Each new row is followed by what is left after taking away its nearest point in the smallest flat space through zero that holds the last named rows.

Z657 (3 x 16):
+4.47,-1.59,+0.82,+1.20,+0.56,+1.75,-0.22,-2.68,-1.50,-0.81,-1.71,+0.22,-0.99,+1.91,-0.05,+0.26
+1.34,-1.48,-4.32,-3.09,+2.56,+2.82,-1.25,-1.96,+1.53,+4.13,-2.54,-1.86,+0.05,+3.78,+4.71,-3.72
-0.36,+0.71,-0.66,+1.41,-0.31,+1.78,-1.08,+5.59,-3.37,+1.41,-0.36,+2.93,-2.62,+4.19,+4.03,-2.10
New rows:
-4.01,-0.94,+1.88,+1.59,+1.21,+2.01,+0.41,+0.79,+1.89,-0.21,+1.82,+2.06,-1.30,-0.21,-0.28,-0.45 | -2.47,-1.69,+1.68,+1.38,+1.73,+2.64,+0.34,-1.00,+2.08,-0.13,+1.05,+1.50,-1.24,+0.26,-0.26,-0.55
-1.55,-0.07,-0.79,-0.18,+3.21,-0.49,-2.40,-2.57,+2.29,-2.40,+2.01,+1.96,+0.65,+3.96,-3.32,-0.09 | -1.94,+0.22,-0.77,+0.13,+3.01,-0.40,-2.52,-1.34,+1.72,-2.28,+2.16,+2.54,+0.25,+4.42,-2.81,-0.32
-0.17,-2.45,+1.93,+1.24,+1.80,-1.57,+1.59,-0.18,+1.63,-1.68,-2.75,+1.60,-0.16,-0.47,+0.31,-1.69 | -0.93,-2.20,+1.54,+0.94,+1.81,-1.67,+1.52,+0.48,+1.81,-1.27,-2.58,+1.61,-0.10,-0.43,+0.74,-2.02
+0.33,-3.87,+3.50,+2.32,-0.12,-0.52,+0.09,-3.34,+0.88,-1.98,-1.57,+2.46,+0.81,+0.73,+2.51,-2.56 | -2.09,-3.02,+2.93,+1.63,-0.37,-1.35,+0.15,-1.75,+1.63,-1.39,-0.71,+2.38,+1.27,-0.09,+2.78,-2.86

Z473 (3 x 16):
+2.63,+2.08,-2.73,-2.16,+0.21,+3.26,+0.33,-2.12,-1.35,-0.90,-2.67,+0.67,+1.97,-1.16,+1.19,-1.39
+0.39,+2.78,-1.40,+1.00,-1.62,-1.43,-0.68,+1.83,-1.86,-2.55,+4.91,-5.07,+4.69,+2.78,+4.18,-2.78
+0.60,+2.62,+0.72,-1.29,-1.99,-1.08,+1.89,+4.25,-1.15,+0.36,+0.58,+0.41,+3.83,+1.80,+2.86,-3.19
New rows:
-0.39,-1.12,-0.49,-0.74,+0.83,-4.47,+1.04,+0.81,-0.05,-0.59,+0.30,-0.17,-0.31,+2.11,+4.88,+0.79 | +0.22,-1.38,-1.25,-1.26,+1.49,-3.11,+0.86,-0.87,+0.02,-0.59,-1.25,+0.62,-1.09,+1.05,+4.12,+1.36
-4.23,-1.62,-0.30,+0.97,+2.04,-4.88,-1.57,+0.33,+0.50,+0.60,+2.63,-4.88,-2.46,-3.40,-0.58,-1.79 | -2.26,+0.11,-1.26,-1.57,+1.77,-2.65,-0.09,+0.39,-0.31,+1.15,-0.79,-2.25,-0.91,-4.33,+0.12,-3.34
+0.51,+0.69,-0.43,+0.58,+1.48,-0.36,+0.53,+0.88,-1.73,-0.04,+1.63,-0.17,+1.59,+2.80,+2.60,+3.32 | +0.61,+0.18,-0.29,+0.18,+1.88,+0.22,+0.72,+0.30,-1.39,+0.51,+0.26,+1.09,+0.62,+2.06,+1.69,+3.88

Z440 (3 x 16):
+1.66,-1.54,-4.94,-3.37,+0.21,-0.24,-0.77,+1.11,+0.04,-3.62,+2.37,+6.22,+1.41,-0.14,+0.65,+3.18
+1.06,-4.25,+0.45,+0.81,+0.39,+6.42,-3.65,-2.82,+0.37,-1.18,-4.59,+6.38,+1.29,+0.50,-3.06,-0.95
+2.94,+1.87,-0.58,-0.14,-3.22,+0.54,+0.43,-1.61,-3.44,-2.49,-3.62,+2.63,-0.59,-3.43,+0.30,+3.51
New rows:
+0.73,+4.66,+0.22,-0.83,-0.83,-0.14,-0.83,+0.67,-0.08,+0.36,+0.20,+0.16,-2.27,+2.09,+0.36,-0.93 | +0.72,+3.78,+0.02,-0.92,-0.47,+0.72,-1.44,+0.48,+0.29,+0.18,+0.03,+1.24,-1.94,+2.47,-0.06,-1.18
-0.87,+1.80,-1.16,-4.05,-0.82,-0.21,-0.09,-2.70,+2.91,+0.24,-2.53,+1.08,+0.43,+1.17,+2.14,-2.47 | -0.85,+2.27,-0.97,-3.94,-1.05,-0.58,+0.21,-2.67,+2.67,+0.35,-2.58,+0.50,+0.24,+0.94,+2.32,-2.36
-1.16,-0.14,-0.70,+4.08,-0.72,-3.60,+0.39,+1.19,-0.22,-1.86,-0.72,-0.50,-0.47,+0.74,-0.54,+0.49 | -1.14,-0.97,-0.83,+4.04,-0.42,-2.71,-0.21,+0.95,+0.08,-2.03,-1.02,+0.55,-0.17,+1.05,-0.98,+0.25
-0.52,+0.14,+3.74,+2.94,-1.45,-2.09,+1.49,-2.31,-0.41,+0.21,+2.18,-2.88,+0.47,-1.34,-0.03,+1.36 | -0.21,-1.63,+2.19,+1.95,-0.74,-0.89,+0.36,-2.24,+0.27,-0.89,+2.66,+0.23,+1.34,-0.69,-0.51,+1.68
+0.24,-0.54,-1.99,-0.15,+1.21,-4.88,+0.18,+0.36,+1.82,-1.52,+1.53,+1.43,+0.80,-0.98,-4.88,-3.75 | +0.81,+0.29,-0.91,+0.69,+0.13,-4.39,+0.37,-0.55,+0.71,-1.46,-0.42,+0.96,+0.30,-2.04,-5.07,-3.45

Z692 (3 x 16):
+0.72,+2.04,-2.10,+1.74,+4.25,+1.74,+0.77,+0.91,-2.84,+0.27,+4.26,+0.11,-4.57,-1.83,+3.49,-1.58
+2.99,+1.57,-1.23,+1.72,+1.95,-4.23,+5.53,+0.17,-1.31,-0.59,+6.98,-0.47,-0.39,-0.44,+1.21,-0.90
+0.55,+0.20,+1.00,+1.06,+0.95,-2.71,+3.78,-0.61,-0.63,-2.88,+3.22,-1.39,-6.63,-0.42,+1.44,+0.74
New rows:
+0.29,+1.07,-0.60,-0.57,+0.42,+1.02,+0.62,+0.09,+0.26,+2.05,-0.81,-1.53,+0.31,+0.65,+0.39,+0.01 | +0.29,+0.90,-0.24,-0.58,+0.16,+0.46,+1.11,-0.09,+0.44,+1.58,-0.75,-1.75,-0.28,+0.76,+0.28,+0.28
-0.48,-2.66,-0.22,-0.09,+0.88,+0.40,-0.31,+0.10,+1.70,-0.38,+1.34,-0.02,-1.11,-0.68,-0.16,-0.62 | -0.35,-2.65,-0.35,-0.16,+0.73,+0.33,-0.38,+0.15,+1.80,-0.08,+1.30,+0.11,-0.11,-0.58,-0.40,-0.71
-0.48,-2.51,-0.57,-0.48,+1.16,-3.26,-0.95,-4.88,-0.80,+0.72,-0.59,-0.03,+0.58,+0.02,-0.42,+0.74 | -0.54,-2.12,-1.11,-0.25,+2.01,-2.30,-1.47,-4.60,-1.37,+1.10,-0.27,+0.16,+0.09,-0.37,+0.24,+0.33
+0.25,+0.33,+0.34,-0.23,-1.10,+4.31,+1.09,-0.31,-2.03,-0.73,-4.83,+3.60,+1.59,+0.06,-1.25,+0.55 | +1.26,+0.77,+0.25,+0.45,-0.49,+2.36,+3.55,-0.42,-2.44,-1.51,-2.18,+3.17,+0.33,-0.08,-0.73,+0.49
-0.04,+0.51,-0.72,-0.12,+4.88,+1.72,-1.23,-1.26,-4.88,+0.09,-0.79,+0.74,-3.42,+0.38,+0.74,+3.57 | +0.69,-0.12,-0.13,-0.65,+2.92,-0.65,-0.05,-1.64,-3.57,+0.20,-1.04,+0.73,+0.44,+1.40,-1.16,+4.03

Z402 (3 x 16):
+0.73,+0.63,+1.18,-4.71,-3.62,-1.28,-0.14,+1.90,+4.72,+0.74,-4.10,-3.08,-4.00,+1.11,-1.30,-0.33
+2.19,+3.87,-2.22,-0.51,+0.85,+2.53,-2.28,+4.26,+0.43,-2.96,-4.65,-5.45,-3.25,-1.26,-4.71,+2.75
-1.71,+1.76,-1.72,-1.30,-4.69,+0.70,+0.90,-1.85,-0.15,-4.77,-1.34,-3.92,-3.88,-1.15,-3.33,+2.35
New rows:
+1.16,+0.34,-2.02,-0.52,+0.31,+0.64,+1.13,-2.02,+3.93,+1.37,+4.87,+1.05,-0.96,-5.11,+0.01,+0.99 | +1.82,+0.76,-2.05,-0.75,+0.87,+0.86,+0.62,-0.92,+4.36,+1.63,+4.01,+0.51,-1.21,-5.07,-0.37,+1.07
+1.12,+3.36,-3.52,-1.25,+2.77,-1.08,-0.81,+3.59,-1.96,-0.75,-1.28,+1.56,-2.84,+2.15,-2.04,-2.70 | -0.38,+2.16,-3.03,-1.46,+0.93,-2.02,+0.49,+1.12,-2.16,-0.86,+0.37,+2.80,-2.59,+2.38,-0.94,-3.23
+2.91,+0.08,-2.97,-0.65,+2.03,-0.26,+3.60,-1.27,-2.40,-0.89,+1.43,+1.45,+2.35,-2.72,-1.99,-0.06 | +3.21,-0.10,-2.12,-2.58,+0.77,-1.09,+3.64,-0.60,-0.33,+0.09,+0.10,+0.86,+1.18,-2.03,-1.90,-0.63
-5.98,-0.38,-0.01,+0.11,-1.27,+0.01,-2.13,-0.19,+3.96,-0.81,+0.54,-2.02,-0.03,+1.63,-3.22,+1.78 | -5.32,-0.72,+0.20,+1.19,+0.91,+0.19,-2.61,+0.53,+3.36,+0.42,+1.18,-0.74,+1.57,+1.74,-2.33,+1.29

Z952 (3 x 16):
+1.11,+2.88,+3.12,-1.96,+5.58,+0.45,-4.07,-2.43,+4.19,-1.60,-6.30,-3.52,-0.94,+0.42,+1.39,-1.09
+0.39,+0.70,+0.83,+0.95,+5.46,-0.29,-2.68,+0.68,+2.40,+2.79,-5.16,+2.45,-3.78,-0.91,-0.59,-3.83
+0.50,-6.98,-1.99,-0.15,+2.25,+0.61,-3.30,-1.26,+1.98,+2.90,-0.64,-3.02,-3.14,+0.11,-3.20,-3.72
New rows:
+2.36,+3.26,+0.41,-0.99,-1.40,+1.07,+1.53,+0.02,+4.16,-1.70,-1.40,-0.62,-3.20,+1.47,+1.94,-1.74 | +2.13,+1.22,-0.83,-0.52,-2.77,+1.07,+2.18,+0.43,+3.26,-0.88,+0.44,-0.30,-3.33,+1.41,+1.02,-1.93
-1.28,-2.22,+5.14,+0.31,-1.74,-1.49,-1.12,-1.07,+2.18,+1.95,+1.45,+1.59,-0.16,-0.43,-3.81,+2.73 | -1.23,-1.11,+5.67,+0.19,-1.36,-1.53,-1.16,-1.10,+2.38,+1.55,+0.82,+1.73,+0.02,-0.44,-3.32,+2.96
+1.86,+2.82,-0.60,+4.28,+0.94,-0.52,+0.91,-0.04,+0.47,+4.42,+3.41,+1.78,-0.73,+2.91,+0.56,-0.18 | +2.20,+2.31,-0.16,+3.13,+1.15,-0.12,-0.09,-1.46,+1.39,+3.20,+3.10,-1.10,-0.09,+3.46,+0.73,+0.32
+1.29,-1.38,-0.09,-0.07,+5.22,-0.64,+4.77,+1.94,-2.00,-1.21,-1.87,-0.27,+1.83,-0.03,-1.01,-0.61 | +1.31,-1.94,-0.27,-0.33,+4.65,-0.52,+4.82,+1.62,-2.10,-1.54,-1.26,-1.09,+2.22,+0.16,-1.10,-0.27
-0.84,+1.31,+0.65,+0.24,+2.87,+1.44,-1.72,+2.48,-0.90,-0.73,+2.69,+0.08,+1.49,+1.15,-1.78,+1.99 | -0.79,+0.67,+0.46,+0.29,+3.22,+1.48,-2.07,+2.43,-0.68,-0.33,+2.51,-0.04,+1.06,+1.12,-2.11,+1.51
-2.74,+0.65,-1.27,-1.80,+2.54,-0.55,-0.62,-0.29,+0.72,-2.43,+1.02,+0.90,+1.14,+2.87,+1.00,+2.64 | -2.82,-0.63,-1.96,-1.25,+2.80,-0.62,-0.75,+0.17,+0.61,-1.21,+1.16,+1.70,+0.19,+2.62,+0.22,+1.64

Z893 (3 x 16):
-2.16,-2.17,-4.03,-3.07,+0.75,-1.71,+1.08,+1.90,+0.22,+2.56,-0.71,+1.56,+2.77,+0.50,-1.79,-1.15
+1.72,+1.44,+0.21,-4.64,-2.41,-0.85,-1.95,+3.49,-2.48,+2.07,-1.17,+0.87,+1.19,+5.21,-1.28,-1.73
-3.46,+2.08,+2.31,+2.19,+0.09,-0.68,-0.05,+0.50,-0.07,+2.56,+0.16,-1.54,-1.90,-2.97,+4.60,+0.92
New rows:
+0.32,-2.18,-0.42,+1.13,+1.83,-0.33,-4.40,+0.90,-1.75,+1.86,+1.27,+0.94,+2.39,-2.43,+4.28,-0.94 | +2.09,-2.51,-0.45,+0.93,+1.63,+0.29,-4.61,+0.32,-1.78,+0.36,+1.35,+1.20,+2.53,-1.39,+2.91,-1.05
-2.64,+1.35,-1.81,+0.08,-0.41,-1.20,+0.12,-0.90,+0.79,-3.24,+0.55,+1.74,+0.32,+1.58,-0.94,-1.38 | -2.92,+2.17,-0.86,+0.39,-0.73,-1.23,-0.22,-0.65,+0.49,-2.80,+0.54,+1.34,-0.25,+1.46,+0.06,-1.24
-0.46,+2.74,-2.81,-2.26,-0.13,+3.11,+2.37,+3.03,+1.32,+2.53,+2.44,+0.09,+1.07,+2.31,+0.97,+5.19 | +0.47,+2.62,-2.26,-1.01,+0.11,+3.86,+2.47,+1.77,+1.75,+0.95,+2.82,-0.18,+0.50,+1.79,+0.76,+5.64

Z11 (3 x 16):
+2.16,-1.14,-1.60,-3.53,+3.69,+0.72,-1.39,-0.54,+2.56,+2.13,-1.50,+0.12,+1.53,-0.07,-1.12,+1.33
-0.11,-2.57,-1.43,+0.49,+0.03,+1.38,+0.35,-0.58,-2.97,+0.43,-0.74,-0.60,-1.24,+2.38,-0.24,-0.74
-0.40,+1.78,+1.36,-0.34,+2.62,+0.03,+2.40,-0.61,+1.78,+3.73,+2.98,-2.64,+0.03,+0.26,-1.04,-0.13
New rows:
-2.66,+1.07,-2.09,-0.60,+0.97,-2.05,-1.82,+2.22,-0.61,-0.68,+0.62,+0.30,+1.46,+1.34,-0.03,-0.33 | -2.74,+1.03,-2.06,-0.55,+1.23,-1.92,-1.49,+2.10,-0.74,-0.23,+0.91,-0.07,+1.32,+1.61,-0.16,-0.44
+2.37,-1.75,-0.20,+2.51,-1.59,+1.43,+0.88,-3.13,+1.13,+1.54,-1.35,-0.36,-2.89,+1.31,+0.94,+0.45 | +2.50,-0.56,+0.42,+2.21,-1.70,+0.73,+0.52,-2.80,+2.60,+1.13,-1.19,+0.12,-2.22,+0.07,+1.11,+0.87
+0.12,+0.26,+1.15,+1.34,-0.15,+0.62,+5.98,-1.12,+1.17,-1.60,-0.30,+1.95,-1.30,+2.37,+2.52,-2.36 | +1.15,-0.14,+0.44,-0.18,+0.87,+0.67,+4.82,-1.12,+2.42,-1.55,-1.43,+2.66,-0.43,+1.86,+2.30,-1.63

Z717 (3 x 16):
+0.48,-1.21,+1.37,+1.23,-3.43,-0.85,+0.09,+1.81,+2.21,-3.63,-1.18,-2.20,-2.83,-0.13,-0.53,+1.86
+3.08,+1.78,+0.77,+2.15,+0.07,-1.40,+1.72,-1.76,+2.95,-0.80,+1.59,+1.78,-0.54,+0.47,-2.93,+0.46
-3.34,+1.21,-0.17,-1.40,-2.07,+0.94,+0.08,+0.95,-2.44,+4.13,+1.62,-3.18,+0.53,+1.30,-2.22,-2.24
New rows:
-0.68,+0.29,+0.97,-2.20,-0.18,+0.74,-0.53,+0.21,-1.67,-4.88,+0.64,+0.07,+0.13,+0.18,-2.32,+3.91 | -0.96,+0.99,+0.58,-2.57,+0.67,+1.00,-0.39,-0.41,-2.41,-3.29,+1.36,+0.54,+1.05,+0.42,-2.69,+3.08
+0.95,-1.67,+0.91,+2.26,+0.57,+0.40,-1.24,+1.02,+0.92,-1.19,+1.15,+2.78,+0.04,+0.91,+0.30,+1.45 | -0.44,-1.39,+0.77,+1.59,-0.10,+0.84,-1.35,+1.47,-0.18,+0.33,+1.59,+1.58,+0.30,+1.32,-0.21,+0.63
+2.34,-0.34,-3.50,-0.43,+0.62,-0.87,+0.47,-0.09,+1.94,-1.20,-0.11,+0.57,-1.89,+0.38,-0.80,-0.10 | +0.95,-0.45,-3.77,-1.25,+0.34,-0.33,+0.09,+0.42,+0.69,-0.04,-0.10,-0.37,-1.54,+0.54,-0.55,-0.73
+0.18,-0.64,-1.24,-3.16,-1.00,+0.10,+4.88,+0.52,-2.69,+0.03,-0.97,-3.67,-2.68,-0.50,+4.88,+0.00 | +2.04,+0.79,-1.08,-2.08,-0.13,-0.59,+5.96,-1.04,-1.33,+0.38,+0.33,-2.00,-2.35,-0.17,+3.14,-0.15
-0.71,+0.50,+0.04,+0.41,-0.32,+0.55,+2.16,+2.09,+0.95,+0.63,-3.12,+1.71,-1.53,+0.97,-0.97,-0.25 | -0.83,+0.54,-0.20,+0.16,+0.25,+0.72,+2.05,+1.89,+0.55,+1.06,-3.09,+2.04,-1.10,+0.92,-0.65,-0.47

Z322 (3 x 16):
+1.70,-3.88,-2.37,+1.40,-1.42,-2.10,+0.40,+0.71,-0.24,+0.20,-0.27,+1.65,-2.79,+0.56,+0.61,-2.32
+3.45,-2.53,-0.05,+0.41,+0.65,-0.78,-5.04,+1.81,+0.10,-1.38,-1.64,+1.91,-1.62,-0.41,+0.99,+1.61
+1.66,-3.96,-1.21,+0.65,-1.38,-1.76,-0.79,-0.15,-4.20,-2.37,+2.69,+0.38,-1.22,+1.90,+1.51,-3.09
New rows:
+1.41,-0.45,+4.88,-1.15,-0.01,-4.33,+0.96,-2.97,+0.09,-0.24,-1.19,+1.44,+3.04,+0.83,-0.62,+0.00 | +1.59,-0.92,+4.42,-0.87,-0.21,-4.64,+1.23,-2.79,+0.57,+0.14,-1.59,+1.80,+2.49,+0.74,-0.67,-0.23
-0.47,+1.01,+2.06,-0.91,+0.16,-0.66,+0.53,+0.17,+0.82,-3.10,+3.18,+3.84,-3.97,+0.37,+0.92,+1.54 | -1.05,+1.54,+1.98,-0.91,+0.10,-0.52,+1.45,-0.01,+1.38,-2.53,+3.02,+3.67,-3.85,+0.22,+0.62,+1.48
+2.00,+0.47,+2.50,+1.52,-1.14,-2.27,-1.56,-1.08,-2.83,-0.07,-1.39,-4.21,+0.14,+0.27,-2.13,+0.00 | +1.73,+0.49,+1.91,+1.84,-1.35,-2.46,-0.50,-0.95,-1.50,+1.00,-2.23,-3.87,-0.43,-0.09,-2.51,-0.13
+0.01,-0.67,+4.88,+1.42,-1.26,-0.86,-4.88,-1.38,-1.14,+2.11,-2.24,-0.22,-1.79,-0.35,+1.23,-0.90 | -1.41,+0.00,+4.48,+1.48,-1.78,-0.81,-2.30,-2.09,-0.94,+2.99,-1.70,-0.81,-1.52,-0.17,+0.78,-1.96
-0.03,+0.81,+0.84,-1.11,-3.66,+0.41,+1.31,-1.75,-0.93,-0.91,+1.98,-1.13,-1.15,+1.01,-0.06,-0.75 | +0.84,+0.79,+0.91,-0.99,-3.13,+0.47,-0.13,-0.94,+0.63,-0.49,+0.36,-0.34,-1.70,+0.24,-0.17,+0.62

Z841 (3 x 16):
+0.75,-0.60,-0.18,+2.20,+1.20,-2.47,+3.74,-2.04,+3.51,-1.21,+2.81,-0.69,-3.54,-4.32,-1.51,+2.02
+2.77,+4.75,-3.96,+0.40,-0.47,+0.12,+0.33,-2.47,+2.63,+1.02,-2.41,+0.23,+2.05,-2.57,+1.90,+0.40
+0.55,-0.24,-2.55,+0.40,-2.63,-3.43,+3.49,-0.19,+0.73,-1.51,+2.75,+1.84,-1.82,-2.45,+0.33,+1.59
New rows:
-2.02,-2.04,+0.47,-0.84,-0.87,+1.07,-1.75,-0.60,-0.25,-1.46,-1.00,-0.53,+0.09,-4.13,+1.33,+0.09 | -1.95,-1.87,+0.20,-0.96,-1.13,+1.03,-1.79,-0.55,-0.37,-1.44,-1.10,-0.36,+0.29,-4.06,+1.51,+0.06
-1.04,+2.05,+0.10,-0.20,+3.03,+0.98,+0.30,+0.70,-3.56,+0.84,+0.28,+2.53,-2.55,+1.18,+0.57,+2.46 | -0.62,+2.64,-0.38,+0.04,+3.14,+0.86,+0.59,+0.19,-2.92,+0.91,+0.14,+2.45,-2.54,+0.52,+0.68,+2.65
+0.77,+4.88,-1.81,+1.16,-0.94,+1.17,+0.32,+1.06,-3.36,-1.88,+1.34,-0.47,-0.55,+0.11,+1.26,-0.81 | +0.26,+3.77,-0.15,+1.70,+0.50,+1.49,+0.33,+0.93,-2.94,-1.98,+1.86,-1.41,-1.57,+0.00,+0.22,-0.75
-2.25,+1.56,-2.42,-0.76,-1.16,-0.66,+3.67,-2.05,-0.76,-0.51,+0.46,-0.58,-2.76,-0.69,+0.15,+0.41 | -2.69,+1.41,-1.09,-1.07,-0.07,+0.93,+1.96,-1.72,-1.41,+0.14,-0.72,-1.34,-1.92,+0.74,-0.02,-0.40
+3.59,+1.96,-0.71,-0.60,-4.88,-3.24,+1.36,+1.51,+0.47,+0.51,-4.88,+0.22,+0.29,-0.31,+1.53,+1.47 | +2.36,-0.30,+2.62,+0.04,-2.38,-2.28,+0.78,+1.74,+0.54,+0.44,-4.21,-1.41,-1.18,+0.31,-0.27,+1.25
